The rows are grouped in 4 different ways at once. Each group adds its own fixed numbers to the row, and there is some noise. The rows also spread widely along 13 directions, which tell nothing about the answers.
In the rows, zero is written as 128.
Some rows, each with its group in each grouping after it:
[142 135 160 105 155 169  84 155 142 128 132 115 165  97 125 183 100 144
 140 140 171 109 190 134 147 126 103 148 136 174 136 113 136 133] : (3) J61 Gulam Tusun
[ 69 143 131 123 133 198 126 134 121 132 148  63 137  72 114  91 135 116
 149 131 153 172 109 125 128 156 117 107  85 108 105 100 118 160] : (2) J262 baguk fuduz
[124 109  68 145 161  72 161  92 114 118 130 114 123 152 139  94 154  78
 114  80 145 130 125 143 128 147 176 104 114  78  89 119 109 160] : (0) J867 Gulam fod
[145 123 127 104 131 103 183 105 101  97  91 105 111 173  73 168  89 141
  85 131 127 109 167 123 160 114 142 176 140 122 128 144 112 121] : (3) J362 Nalub fod
[ 97 152 146 121 113 122 167  99 133 118  96  60 109 176 182 103 131 154
  78 137 156 134 134 163 120 118 160 147  99  91 161  99 148 162] : (1) J61 Vip fuduz
[141 162 173 134 107 207  86 130 135 132  98 124 152 109  83 147 112 205
 118 136 130 167 142 105 154  97 102 165 124 189 155 150 137 112] : (2) J262 sobe Tusun
[144 126 131 101 105 108  77  70 114 138 122 155  85 145 175  78 133 175
  91  82 124 140  93 132  99 115 167 143 125 122 162 158 140 125] : (1) J867 baguk fuduz
[117 156 166 119 163 145 118 124 104 119  89 137 120  85 137 111 105 167
 105 109 140 119 105 116 135 167 149 134 100 118 165 133 135 121] : (0) J362 Vip fuduz
[137 102 108 134 155 115 143  56 104  95 130  92 121 109 106 117 131 145
  67  78 108 150 171 131 127 131 160 176 121 159 167 128 123 141] : (0) J262 fadu Tusun
[167 114 124 152 122 116 134 108 147 113 123  92 156 138 152 111 164 124
 108 123 152 143 182 164 126  93 138 155 113 154 137  94 137 184] : (2) J362 Nalub fod
[157 155 109  92 159 146 114 134 133  94 107 178 176 202  59 175  87 150
 148 106 137 148 147 110 135 132 133 155 145 116  98 152 120 119] : (0) J867 fadu Tusun
[ 75 122 136 148  92 124 131 101  91 142 102  71  66 101 175  53 168 132
  70 130 151 117 114 125 160 120 150 138 114 147 143 124 137 149] : (0) J61 sobe Tusun
[113 128 136 130 165 153 155 101  98  66  88 100 153 115  83 107 113 157
  84 111 129 134 148 116 143 173 145 171 119 131 152 132 115 145] : (0) J867 fadu fuduz
[105 124  64 116 164 120  97  62 144 131 164 115  92 152 145 118 143 124
 111  46  98 173 105 112  99 144 188 131 107 107 120 114 131  99] : (1) J362 Nalub Tusun
[ 84 130  95  97  83 137 103 115  89 171 156 146  79 132 156  72 131 124
 138 101 153 143  68 131 130 114 150  97 135  95  78 158 125 126] : (2) J362 baguk fuduz
[114 112  56 126 127 119  94 115 114 163 155 149 105 139 132 115 137  83
 133  85 141 127 124 131 153 106 148 116 159 140  76 149 104 125] : (1) J867 fadu fuduz
[ 87 125  92 139 178 148 151 113 119  99 120  70 131 111  93 131 132 103
 118 105 133 134 143 109 156 175 153 126 120 125  98 106 106 127] : (2) J362 baguk fod
[116 132 126 114  93 163 128  86 112 164 140  94  90 111  79 141 103 165
 108 112 100 184 115 112 152  74 127 144 114 148 135 165 112  92] : (1) J262 Gulam fod
[ 79 105  82 117 147 179 101  86 145 115 174  29 105  96  86 120 159  97
 131 105 115 176 152  94 125 154 129 152 105 153 118  81 112 140] : (2) J867 baguk fuduz
[130 172 115 154 129 106 122 142 140 129  64 145  91 165 123 117 155 115
 123 133 148  99 103  96 156 106 158 152 134 121 140 128 122 124] : (0) J867 Gulam Tusun
[129 124 170 101  68 154  80 103 123 158 166  90  90  59 169  58 159 149
 130 128 161 165 114 143  86  94 110 136  90 138 171 118 152 174] : (2) J867 baguk Tusun
[162 126 166 123 109 171  98 126 120 117 111 136 168 120  97 107 125 165
 133 131 139 165 142 124 141 112 101 139 104 165 120 150 133 155] : (0) J61 Nalub fuduz
[ 79 114 119  79  82 158  88 108  88 178 167 100  92 127 149  95 105 148
 137 110 153 164  91 124 143 129 119  78 113 116  54 152 133 118] : (2) J262 baguk fod
[111 156 138 121  89 179 141 118 123 142 140 131 148 115 137  89 140 161
 133 118 147 174  93 155 116  92 146 134 115 100 132 155 126 143] : (3) J362 baguk Tusun
[153 183 161 116  89 163  98 172 172 148 129 128 135 127 151 112 152 130
 167 164 174 153 120 144  98  64 110 143  99 110 164 101 144 176] : (1) J61 sobe Tusun
[137 147 149  96 114 182  56 164 158 157 154 125 160 135 146 158 113 153
 169 143 167 153 149 138 132  90  96 132 118 156 105 119 155 141] : (1) J362 Gulam Tusun
[162 141 129 164 134 145  99 119 137 159 100 143 155 123 130 152 124 157
 106 108 128 140 149 137 172  88 138 129 135 189 131 152 120 110] : (1) J262 Vip fod
[112 174 165 103 100 183 107 166 105 137 106 163 114 106 101  96 102 163
 151 140 151 147  63 103 137 112 118 124 111 100 116 166 126 118] : (1) J362 Gulam Tusun
[146 135 107 116  91 128 127 134 134 164 145  92  87 122  72 140 138  67
 165 145 146 151 135 112 146  72  97 132 120 130 109 124 110 148] : (2) J867 fadu fuduz
[ 87 139 132  73 123 206 151  97 114 131 183  86 150 103  86 141  85 173
 133 103 122 207 122 143 108 130 129 139  98  95 122 140 124 120] : (3) J362 Vip Tusun
[163 141 182 145 149 126 167 115 115 106  86 103 132  69  89 121 124 136
 109 132 132 133 141 125 139 130 127 157  88 131 195 131 125 152] : (0) J362 baguk fuduz
[106 119 105 135 124  86 179  71  99 132  96  74  51 152 105 136 116 121
  66 107 108 119 129 116 167 106 164 159 131 124 145 145 117 102] : (1) J362 Gulam fuduz
[124 137 137 137 149 189  99 135 167 147 149  75 202 117 136 156 135 130
 163 124 165 175 169 156 140 135 105 107 101 151 103  97 138 157] : (2) J867 baguk fuduz

New rows, each followed by its group in each grouping:
[143 108  78  98 131 125 126 109 104 110 164 140 107 112  75  95 128  88
 137  92 121 155 122 115 114 117 139 139 126 110  97 146  97 145] : (1) J362 fadu fod
[165 129 136 104 150 156  90 152 144  79 117 138 162 149  83 127 128 115
 161 139 149 135 148 108 124 139 108 149 116 134  98 114 124 170] : (1) J362 baguk fuduz
[ 88 163 136 124  94 222  60 146 145 156 112 111 142 166 128 130 131 186
 150 140 145 174 104 101 174 113 115 125 124 161  84 137 148 103] : (2) J362 sobe fuduz
[154 119 123 123 135  98 148 107 116 141 143  92  76  58  89 152 116  98
 110 121 129 121 170 125 130  89 129 166 128 150 186 117 114 131] : (2) J362 Gulam fod
[174  94 128  86 113  82  86  90 108 147 155 141  90 140 144 128 110 125
 129  98 145 129 130 136 115 107 130 117 118 116 104 147 135 141] : (3) J262 Gulam fuduz
[155 147 123 160 137  97 123 105 136 135  91 133  98 125 142 120 152 123
  99 105 130 117 129 122 136 106 163 150 122 139 172 120 133 126] : (2) J362 Nalub fuduz
[152 175 173 111 129 128 122 123 150  83  64 122 117 191 147  97 131 184
 112 133 140 139  91 112 100 137 158 153  76  77 155 113 153 141] : (1) J362 Nalub fod
[152 108 146 122  92 101  64  75 138 170 146  83  76 137 196  91 158 148
 110  97 143 161 123 133 112 103 131 109  79 145 121 109 171 148] : (2) J262 Nalub Tusun
[143 114 158  89 136 132 134 109  78 113 116 117 135 111 100 151  62 168
  92 120 149 120 171 140 144 136 113 151 135 146 140 150 131 135] : (2) J262 fadu fuduz
[141 119 175  90 110 157  46 127 125 149 114 104 123 134 134 134 112 177
 137 138 154 139 135  98 161 139  95 116 104 175  97 141 152 118] : (0) J867 baguk fod
[ 97 129 116 107 173 144 122 151 118 101 110  79  95 115  63 142 107  87
 140 136 130 114 129  68 166 178 119 126 100 124  80 101 106 117] : (1) J362 Nalub fod
[126 156 147  86  99 124 121 115  98 135 109 142  77 142 122  91 106 169
 115 120 132 146  77 106 113 113 145 132  96  85 142 147 129 122] : (0) J262 Nalub fod
[130 155 144 115  92 199  89 123 155 154 147 123 175 146 124 121 137 176
 157 124 143 202 121 144 121  88 114 133 107 140 122 144 142 140] : (0) J867 baguk Tusun
[120 159 148 134 130 149 193 129 118 109 114  89 133  83 101 107 119 133
 102 137 139 151 133 153 112 102 139 157 100  93 188 118 109 165] : (1) J262 sobe fod
[155 121 160 129 115 117 113 124 124 101  94 110 149 151 163  99 141 152
 101 140 178 110 169 155 131 124 124 153 127 143 141 110 149 189] : (2) J867 sobe fuduz
[136 175 177 106  67 143 124 159 150 145 103  95  99 153 135 107 144 128
 161 178 182 142 108 124 121  82 103 128  88  94 130 110 150 166] : (2) J61 baguk Tusun
[108 161 167 113 128 160 122 152  91 102  72 151 123  99 118  91 104 175
  95 143 157  93 109 117 144 142 141 160 141 131 160 157 111 130] : (1) J867 baguk fod
[101 104 115 105 152 140  95  95  90 132 147 144 170 133 186 106 105 176
 102  71 157 141 139 166 138 168 157 105 134 139  89 152 147 131] : (0) J362 baguk Tusun
[123 129 120 148 142 137 150 114 163 105 106  45 156 169 132 146 155 125
 100 141 147 134 190 149 150 115 140 165 121 151 139  86 126 161] : (1) J867 baguk fod
[147 127 111  85 124 136  98 135 125 131 142 114  85 117  36 151 118  90
 160 136 122 139 140  72 142 107 103 155 124 146 115 132 101 122] : (0) J867 baguk fod
[135 138 125  94  90 130 137 129 117 119 139 108  89 132  86 100 125 105
 147 143 149 154 112 117 103  94 114 143 103  87 123 118 118 173] : (2) J262 Gulam fuduz
[ 67 100  75 118 162 121 133  96  89 139 154  86  89  88 123 119 113  91
 100  86 131 120 135 126 149 158 154 123 138 124 108 127 100 121] : (1) J867 Gulam fuduz
[105 128 100 110 169 107 158 109 127 140 145  67  96 109 119 158 115  72
 126 108 146 119 143 123 139 153 146 105 105  93 109  95 109 122] : (3) J61 Vip fod
[ 79 136 101  62 101 154 144 100  90 123 164 108  82 134  99 106  98 151
 109 109 126 156 104 123 104 115 152 157 130  78 129 140 105 124] : (3) J262 sobe fod
[126 118 147  85  80 118 130  70 122 162 162  53  39  97 111 114 119 136
 110 123 114 174 117 123 100  76 120 158  86 111 186 127 134 135] : (1) J867 Gulam fuduz
[ 90 123 138  85 118 181 124 114  84 109 183 128 133  39 127  55 115 147
 120 101 159 165 116 153  75 140 129 139 114 100 148 134 121 174] : (2) J61 Gulam Tusun
[103 135 123 142 109 163 109 109 108 176 125 123 121  98 138 109 131 152
 119 100 140 147  93 124 174 118 144 100 127 140  98 171 112  92] : (3) J867 fadu fod
[134 174 133 101 126 141  91 140 168 130 103 107  97 185 103 138 140 123
 167 143 139 152 100  84 124 122 125 136  88  95 121  97 138 133] : (0) J867 Vip fuduz
[123 163 126 112 128 138 130 170 114 127  96 141  95 108  95 139 111 119
 117 154 148  89 137 110 154  97 131 172 154 143 156 128 105 127] : (1) J362 Vip fod
[127 105 173 127 121 133 155  82  77 125 113  78 127  83 124 103  96 170
  74 112 135 151 145 148 144 146 121 123  93 136 142 142 136 149] : (2) J262 Nalub fuduz
[120  97 118 109 104 129 119  92  99 104 146  96 105 121 112  54 147 115
 125 108 143 161 107 119 113 144 124 123  99 103  88 130 121 177] : (2) J867 Gulam fuduz
[109 105 126  96 130 171  94  81  96 119 155 112 122  85 112 105 109 166
  95  89 119 161 148 121 128 137 132 160 125 165 150 146 125 129] : (0) J61 fadu fuduz
[177  85  92 150  98  90 136 100 120 142 138 108 118 142 113 104 161  76
 118 115 133 145 159 144 161  74 123 120 125 161  73 137 114 170] : (1) J362 Vip fod
[104 136 110 146 126 136 164 136  95 152 127 117 116  82 101 111 122  95
 134 118 151 136 105 129 163 118 137  98 123 110  91 147  99 128] : (2) J362 Gulam fod
[112 139 143 127 111 157 125 153 107 106 113 134 148 109 153  67 145 147
 118 147 174 119 128 153 127 118 133 156 123 122 142 120 132 188] : (0) J362 Gulam fuduz
[ 86 129 170  99 116 155 107  97  87 137 119 106  99 107 173  75 100 197
  87 106 139 150  84 131 125 159 144 117  87 110 135 145 152 120] : (1) J362 Nalub fuduz
[118 163 183  90 138 154 122 160  93 138  97 141 126  92 129 160  62 179
 111 145 170  95 140 136 150 137 115 146 138 138 164 138 141 119] : (2) J362 Vip fuduz
[ 98 159 141 130 148 174 120 128 174 171 135  23 118 125 118 201 120 124
 157 140 139 171 149 110 162 126 110 117  81 134 127  77 148 103] : (2) J362 sobe fuduz
[153 161 192 125 119 157 131 144 120 104  86 141 145  92 129 105 121 176
 104 153 158 114 135 143 126 111 130 177 119 135 194 134 131 158] : (3) J362 Vip fuduz
[146 122 104 130 130 140 116  99 134 131 181 135 162  87 142  81 160 114
 136  78 146 182 135 167  75 112 143 126 108 112 136 115 126 179] : (2) J867 Nalub Tusun
[126  82 106  84 128 134  81 111 113 153 201 103 135  96 137 130 109 109
 136  99 155 152 172 156 119 115 104 120 129 153  88 125 133 157] : (1) J867 Gulam Tusun
[146 136 133 119 128 132 118 124 138 149 156  95  89  60  93 129 142  81
 151 126 135 148 127 110 119 104 114 131  92 124 143 107 113 145] : (3) J262 Vip Tusun
[159 109 108 142 108 105 126 118 111 107 116 129  96 122  91  45 175  66
 137 121 134 143  95 105 125 120 125 119 101 110  86 134 102 188] : (1) J867 Vip fuduz
[100 152 107 149 119 158 112 138 129 161 129 134 131 124 141  92 147 116
 142 112 147 159  86 128 143 113 143  92 106 112  84 132 118 135] : (1) J262 Nalub Tusun
[149 158 175  90  77 145  63 148 135 176 122 137 104 145 146 137 110 165
 157 149 173 140 109 119 133  85  95 120 114 133 115 142 161 127] : (2) J867 Gulam Tusun
[154 111  98 169 178  72 147  83 115 139 134 115  97  60 127 118 152  65
 110  66 127 126 132 127 134 146 163 105 106 128 135 117 116 134] : (2) J362 Vip Tusun
[189 114 112 136 173 136 103 105 169 123 172 119 183 100 106 156 141 102
 170  87 135 180 157 142 104 124 128 110  89 123 105 108 116 155] : (3) J262 Gulam fod
[103 186 112 138  94 169  90 148 180 151 110  99  88 155 148 109 188 109
 155 155 150 137  92 101 132  80 146 147 114 119 137  89 123 136] : (3) J61 Vip fuduz
[117 119 125 121 118 144 102 122 108 131 138 151 168 130 186  68 138 147
 118 104 171 137 120 175 117 133 145 110 132 118 103 145 130 172] : (1) J867 baguk fuduz
[140 135 115  94 170 106 129 140 123  87 123 122  81  98  59 152 112  73
 134 133 143  84 151  91 119 140 133 180 137 107 161 103  95 143] : (3) J867 Gulam fuduz
[119 108 145 114 109 127 113  97 107 153 163  83 110  58 187  91 135 136
  93 118 163 130 161 177 104 105 133 144 117 148 181 106 139 178] : (2) J262 baguk fuduz
[131 127 161 119 142 168  75 136 121 120 108 113 143 116 117 133 105 163
 124 132 145 134 138 111 157 143 108 130 110 163 110 131 136 132] : (1) J262 Gulam fuduz
[ 87 159 116 142 123 176  95 146 142 129 109  88  76  96  87 100 174 100
 146 147 128 137 100  62 156 122 131 158 108 151 132 105 115 121] : (0) J362 baguk Tusun
[112 130 120  95 116 177  44 134 132 146 140 124 122 162 127 127 119 153
 165 113 146 159 101  86 155 147 114  94 113 141  39 135 143 106] : (2) J362 sobe fod
[116 105 136  97 110 118 135  76  97 110 131  77  97 132 137  88 127 165
  78 110 133 146 145 136 116 131 145 161 109 121 153 126 137 154] : (0) J867 sobe fod
[163 139 113 122 187 128 157 137 112 107 120 177 184 113  68 165  75 113
 142  92 142 135 146 139 136 142 138 109 134 104 106 161  91 125] : (1) J61 Gulam fod
[ 83 163 138 124  88 184  92  94 132 192 140  99  85 103 142 103 136 177
 119 103 115 190  72 114 136  96 143 121  98 137 145 152 135  88] : (1) J867 Vip Tusun
[129 130  96 127 119 119 102 144 124 118 143 143 104 120 135  58 173  73
 154 118 162 133 100 115 107 127 139 119 113  99  87 106 123 178] : (2) J362 Nalub Tusun
[ 97 174 124  99 130 194 173 165 109  76 114 131 147 115  27 105 115 119
 155 154 139 156 109 102 119 128 122 174 120  86 135 131  95 159] : (0) J362 baguk Tusun
[123 126 111 144  86 100 175 105 110 146 121  97 115 148 172  77 160 126
  89 128 152 137 141 177 138  71 158 142 120 116 138 122 131 173] : (0) J362 Nalub fod
[111 124  78 103 130 143  74 117 123 145 161 138 104 142 109 116 136  98
 165  91 134 154  97  97 134 138 138 101 127 117  58 136 117 117] : (2) J362 baguk fuduz
[138 108 133  55 152 130  41  88 111 127 175 145 108 115 161 130  92 169
 119  70 139 138 129 122  90 163 143 126 115 129 119 128 149 121] : (3) J262 Vip Tusun
[117 111 150  86 104 155  49  96 122 145 136  88  89 140 144 137 110 184
 112 120 137 143 139 103 148 128 116 147 119 177 115 129 162 109] : (2) J362 Gulam fuduz
[126 135 132 129 121 149  90 106 147 175 159  76  81  62 127 128 149 109
 144 110 127 169 119 105 130 109 118 122  89 154 144 106 140 121] : (2) J362 Vip Tusun
[151 121 152 116 132 118  67  84 128 141 139 143 113 101 191 101 140 168
 110  79 141 133 113 139 106 134 161 129 110 135 153 140 154 122] : (3) J362 baguk Tusun
[ 83 175 150 118 126 206 166 137 139 119 149  76 152  83  99  94 130 138
 166 129 152 208  82 133  94 137 125 118  62  55 131 105 128 160] : (2) J362 Gulam Tusun
[114 142 153  63  62 146  93 126 104 177 171 143  91 115 187  83 111 166
 142 124 175 147  79 158  93  85 132 107 109  76 121 152 140 140] : (3) J61 Gulam fod
[103 146 140 144  50 152 187 106  92 164  93  96 107 142  90  91 132 154
  98 149 128 170 104 141 179  63 123 143 121 130 127 176 111 138] : (0) J867 Vip fuduz
[183 105 124 123 154  56 134 111 109 129 128 141  95 101 127 122 119  76
 126 102 146 108 137 138 120 119 139 120 111 106 135 131 122 156] : (1) J362 Gulam fuduz
[144 123 111 109  67 129 128 101 123 130 140 104 106 176 107 100 139 132
 130 131 139 172 124 132 121  71 123 137 114 111  91 135 126 163] : (2) J262 Gulam fod
[152 132 157 132 132 135 132 132 121 112 126 122 144  94 134  74 147 111
 153 118 165 147  98 132 120 148 127  99  75  84  98 128 131 172] : (3) J362 fadu Tusun
[115 137 128 138 105 191  89 104 138 159 150 115 174 126 165 108 140 177
 128 104 145 190 126 161 128 102 134 115 117 152 117 138 139 141] : (2) J262 baguk fuduz
[131 104 124  89 119 162  95 115 109 144 184 139 180 127 140 103 110 149
 155  89 150 195 131 159 116 132 115  92  96 119  61 144 145 159] : (0) J362 Nalub Tusun
[ 88 150 106 105 143 142 147 121 129 157 121  76 107 173  89 168  91 107
 149 117 136 157 105 106 168 145 128  92 102  80  65 133 115  96] : (1) J867 fadu fuduz
[127 149 121 102 148 193 102 165 123  88 122 151 163 122  57 135 107 126
 152 139 144 132 141 104 138 139 115 159 141 135 101 125  96 147] : (3) J262 Vip fuduz
[139 170 129 134 136  98 191  92 121 141  93 119 101 140 126 141 104 150
  84 101 119 142 112 148 122  96 178 138 110  85 182 145 114 110] : (1) J262 Vip fod
[154 128 103 122 139 153 113 168 115 127 151 180 171  92  84 109 122  88
 177 117 158 145 117 135 131 110 115 104 129 116  70 150  95 161] : (1) J362 Gulam fod
[124 148 121 127  92 128  85 117 138 141 123 122  82 140 186  79 172 135
 112 126 155 118 105 131 117  87 162 154 124 120 152 111 135 152] : (3) J262 fadu fuduz
[ 94 158 125 141 127 207 116 143 162 156 137  68 143 102 101 137 141 111
 157 140 135 181 123 117 153 112 109 114  91 140 113 105 116 132] : (1) J61 Vip fuduz
[118 155 128 161 123 121 160 122 105 157  72 128  86 123  84 126 117 112
 116 119 124 129  83  96 186 110 142 102 117 115 111 176 100  92] : (1) J61 Gulam fuduz
[127 128  57 138 135  94 125  84 103 170 137 163  99 142 142 134 123 120
  95  62 119 131 125 140 153  91 184 126 162 137 119 162 105  93] : (0) J262 fadu fod
[111 103 100 123 111 189  93  76 150 113 166  62 125 132  94 108 165 139
 132 105 105 199 134 106 130 113 132 162 101 153 104 114 122 138] : (3) J362 Gulam fuduz
[ 76 169 171 108 142 202 103 149 103 121 111 122 140  67 135  85 107 186
 127 120 161 145  81 114 122 182 135 116 101 100 139 131 127 123] : (2) J867 sobe fod
[ 78 127  80 127 142 163 177 110 108 132 137  78 136 131  56 140 108 101
 125 108 118 171 126 121 166 139 135 112 121 111  68 141  87 118] : (1) J867 Vip fod
[111 107 126  67 118 140 123 127  87 157 187 101  84  48  84 120  97  84
 150 123 145 139 126 125 123 130 101 118 115 107 112 135 102 144] : (3) J867 Vip fuduz
[ 76 163 128 130  80 166 114 126 109 189 113 106  67 106 141 122 127 158
 102 132 142 130 101 114 171  81 142 133 144 154 146 150 121  85] : (2) J61 sobe fod
